The same things were measured in two ways. Each way mixes the same 5 hidden numbers, adds some noise and spreads widely along 3 directions of its own, which tell nothing about the thing.
In the rows, zero is written as 128.
Some things both ways: the first way, then the second way.
[122 155 121 112 131 132 138 136  96]
[168 174 129 135 104 111 126 160 124 152]

[120 127 127 138 138 101 126 153 145]
[163 134 122 186 111 125 168 146 118 126]

[142 109 149 138 161  94 145 109 144]
[222 154 108 110 185 121 129 136 122 154]

[174 151  74 164 134 125 108 124 157]
[184 172 111 151 170 112 114 111 145 119]

[166 123 127 130  94 222 132  94 119]
[ 80 136 136  74 128 121  74 106  43 179]

[114 158 161 124 152  77 156 145 114]
[154 141  91 153 128 108 145 162 158 159]

[162 150  96 156 121 125 106 118 144]
[157 164 116 128 168 118 129 127 106 154]

[142 145 154 128 112 173 157 108 110]
[128 145 134 122 110 119 118 141  87 162]

[116 106 131 131 160 115 136 178 126]
[123 154 121 149 102 122 127 143 136 114]

[138 128 110  87 140 101  82 124 113]
[150 159 121 131 137 115  97 109  94 158]

[113  90 154 107 126 117 123 112 122]
[ 90 105 134 121 131 140 150 135  55 144]

[157 169 133 119 118 107  98 106 127]
[130 153 105 136 166 117 126 118  94 174]

[126 160 151 153  66 160  97 151 134]
[ 87 150 121 158 119 165 172 125  61 123]

[117 152 190 133  55 165 142  77 114]
[ 99 126 124 124 144 173 141 102  97  61]

[177 188 114  95 134 171 103 152 104]
[154 197 133 178  60  80  78 121  90 214]

Other things, the second way, with their names:
Z_970: [134 167 126 178 122 126 157 123  70 161]
Z_958: [160  89 103  79 113 115  98 160 125 172]
Z_289: [157 145 108 149 129 122 102 105 113 142]
Z_669: [186  53  83 111 169 128 144 153 148 130]
Z_333: [119 136 110 104 158 126  64  74  87 143]
Z_370: [181 110 106 104 153 107  80 118 111 170]
Z_734: [ 52 109 136 120 111 149 128 117  69 100]
Z_874: [192 185 131 134  91  89 112 177 162 158]
Z_152: [ 94 129 132 157  68 142 113 106  59 136]
Z_466: [ 78 160 133 160 107 146 161 139 135  61]
Z_240: [159 177 115 187 162 115 139 101  99 148]
Z_121: [177 136 116 119 139 130 107 122 129 112]
Z_709: [162 116 110 117 132 119  93 109  84 170]
Z_882: [ 89 107 114 197 166 146 183 105  80 108]
Z_777: [193 136  96 185 125 141 133  94 113 125]
Z_611: [111 151 122 169 137 127 162 132  94 136]
Z_521: [126 136 108 134 105 114 112 142 116 161]
Z_758: [145 187 120 105 152 139 131 144 136 110]
Z_827: [134 115 121 225  63 133 158 119  70 155]
Z_801: [101 151 136 139  85 137 143 144  59 162]
Z_248: [132 159 132 140 106 133 120 124 104 119]
Z_543: [120 110 101  97 125 106 102 156 145 152]
Z_851: [151 116 106 141 154 118 143 143 142 127]
Z_667: [136 121 129 122 121 123 114 131 108 129]
Z_710: [143 118  99 135 178 116 125 117 131 136]
Z_285: [143 161 141 139 149 134 140 119  64 149]
Z_715: [ 66 144 145 135  55 144 124 136  55 142]
Z_48: [107 139 123 113  96 131 138 167 108 148]
Z_273: [179 150 123 102 147 110 102 144 129 144]
Z_3: [ 86 141 125 110 124 123 114 130  63 174]
Z_890: [123 137 122  90 147 104  55 105  99 160]
Z_960: [121 125 118 116 158 135 153 149 130 106]
Z_246: [111 185 139 177 103 129 168 143  63 163]
Z_837: [135 169 119 131 147 118 119 129 154 107]
Z_401: [144 132 120 147 120 118 123 125  85 174]
Z_690: [114 117 104 147 139 122 139 136 138 125]
Z_670: [123  93 108 125 142 127 101 105 122 109]
Z_992: [143 118 119 170 116 149 167 132 108  97]
Z_291: [104 144 122 144 118 145 145 131 104 110]
Z_282: [153 139 107 123 144 121 109 120 111 154]
Z_858: [136 121 107 101 144 121 117 142 134 133]
Z_376: [ 92 174 130  92 168 127  94 112 126  93]
Z_979: [140  82 119 140  80 143 180 183  92 144]
Z_186: [114 126 128 115 110 132 131 150 117 110]
Z_523: [156 127 117 105 117 100  89 139 103 184]
Z_982: [178 128 106 230 138 133 157  83  95 127]
Z_351: [139 143 120 102 140 132 105 122 106 132]
Z_303: [123 118 139 151 121 147 164 132  49 133]
Z_638: [144 102 120 101 101 112  73 128 101 151]
Z_265: [142 132 116 152  85 108 163 192 128 169]
Z_76: [ 82 159 122 112 121 135 150 162 114 130]
Z_870: [171 115 111 148 147 142 145 123 132  92]
Z_877: [129 170 123 106 153 118  67  88  97 139]
Z_260: [203 154 117 165 131 108  94 103 133 135]
Z_349: [138 135 108 124  69  88  56 142 178 138]
Z_448: [155 177 118 173  84  89 115 153 145 169]
Z_824: [178 176 111 146 139 112  95 111 156 120]
Z_808: [158 194 114 148 155 131 105  96 131 111]
Z_852: [118 151 109  95 172 136 112 119 119 122]
Z_551: [169 148 113 142 111  79  72 122 138 182]
Z_113: [143 252 115 145 157 122  98  90 116 140]
Z_732: [143 114 111 134 131 111 113 125  82 183]
Z_703: [147 112 119 145 111 125 147 144  80 172]
Z_585: [140  92 116 125 121 122 123 139 101 145]
Z_671: [129 200 132 147  96 146 133 132 109 108]
Z_332: [151 140 113 153 131 137 119 101  90 133]
Z_276: [124 120 141  83 131 116 101 131  30 202]
Z_928: [ 97 146 134  86 144 123 135 160  78 167]
Z_838: [162 178 101 175 120 108 147 151 165 140]
Z_388: [155 125 109 150 143 111 125 122 105 162]
Z_384: [170 143 112 148 104 119 104 123 135 126]
Z_420: [132  93 118 138 117 108 106 121  68 190]
Z_279: [156 131 103 107 147 125  89 109 125 134]
Z_239: [181 117 108 135 133 103 108 133 118 179]
Z_896: [ 99  65 113  90 154 148 143 147 126  84]
Z_350: [157 121 132 173 117 120 110  92  65 155]
Z_145: [109 123 117 149 113 145 156 136 116 102]
Z_169: [209 122  96  81 153  88  13  84 129 176]
Z_467: [116 163 119 106 163 135 118 117 109 115]
Z_375: [114 123 119 101 102 152 132 156 161  60]

Some of these things the first way, each followed by its name:
[171 100 137 121 150 170 153  92 127] | Z_890
[121 118 143  80 135 111  92 128  92] | Z_3
[146 166 136 106 115 103  75 135 121] | Z_970
[165 140 129 171 111 119  93 149 199] | Z_982
[124 106 155 101 138 121 134 114 108] | Z_351
[ 94 129 175 106 118 103 137 125 104] | Z_145
[107 111 111 128 136  81 125 118 118] | Z_960
[141 167 117 144  87 150 125  93 115] | Z_852
[207 167 139 133 145 140  80 160 130] | Z_113
[123 131  39  87 168  86  78 162 111] | Z_551
[103 109  58 132 106 179 128 137 125] | Z_638
[ 96 119 100 125 132 103 127 130 113] | Z_858
[113 158 132 132  87 139 113 133 112] | Z_291
[117 120  62 119 186 104 136 180 107] | Z_874
[109 113 130 111 120 144  95 182 115] | Z_801
[128 135 143 105 122 118 123 105 120] | Z_732
[ 74 129  85 122 151  81 117 194 114] | Z_265
[124 142 176  99 127 130 117 160  89] | Z_671
[110 148  99  96 108 123  89 133 100] | Z_248
[135 141  82 125 174 105 108 202 124] | Z_448
[123 143 118 138 122 150 139 153 123] | Z_521
[176 199 182 115 101 139 124  79 104] | Z_808
[151 125  55 151 139 133 102 155 164] | Z_260
[161 116 121 133 117 162 113 116 163] | Z_350
[127 156 131 117  92 156 150  73 102] | Z_667
[130 131 190  83 137 114 154  72  77] | Z_928
[ 94 143 138 124  99 102 115 130 124] | Z_992
[130 151 173 108 179  59 141 160 108] | Z_838
[111 104 106 158 114 157 151 139 150] | Z_585
[138 115 134 162  91 172 131 125 158] | Z_303
[159 193 149 114 115 132 145  77 100] | Z_824
[154 181 128 136  97 123 107  97 126] | Z_611
[ 57 154 135 116  79 136 166 111  73] | Z_375
[102 125  97 112 134 111 106 166 121] | Z_384
[151  87 117 135 118 191 131 112 140] | Z_276
[129 123 125 108 148 115 150  95 104] | Z_273
[194 187  94 154 110 121  74 116 161] | Z_240
[ 46  62 106 152 133 114 140 219 148] | Z_979
[145 119  96 139 163 104 118 145 133] | Z_837
[123 112  82 142 105 156 103 143 147] | Z_709
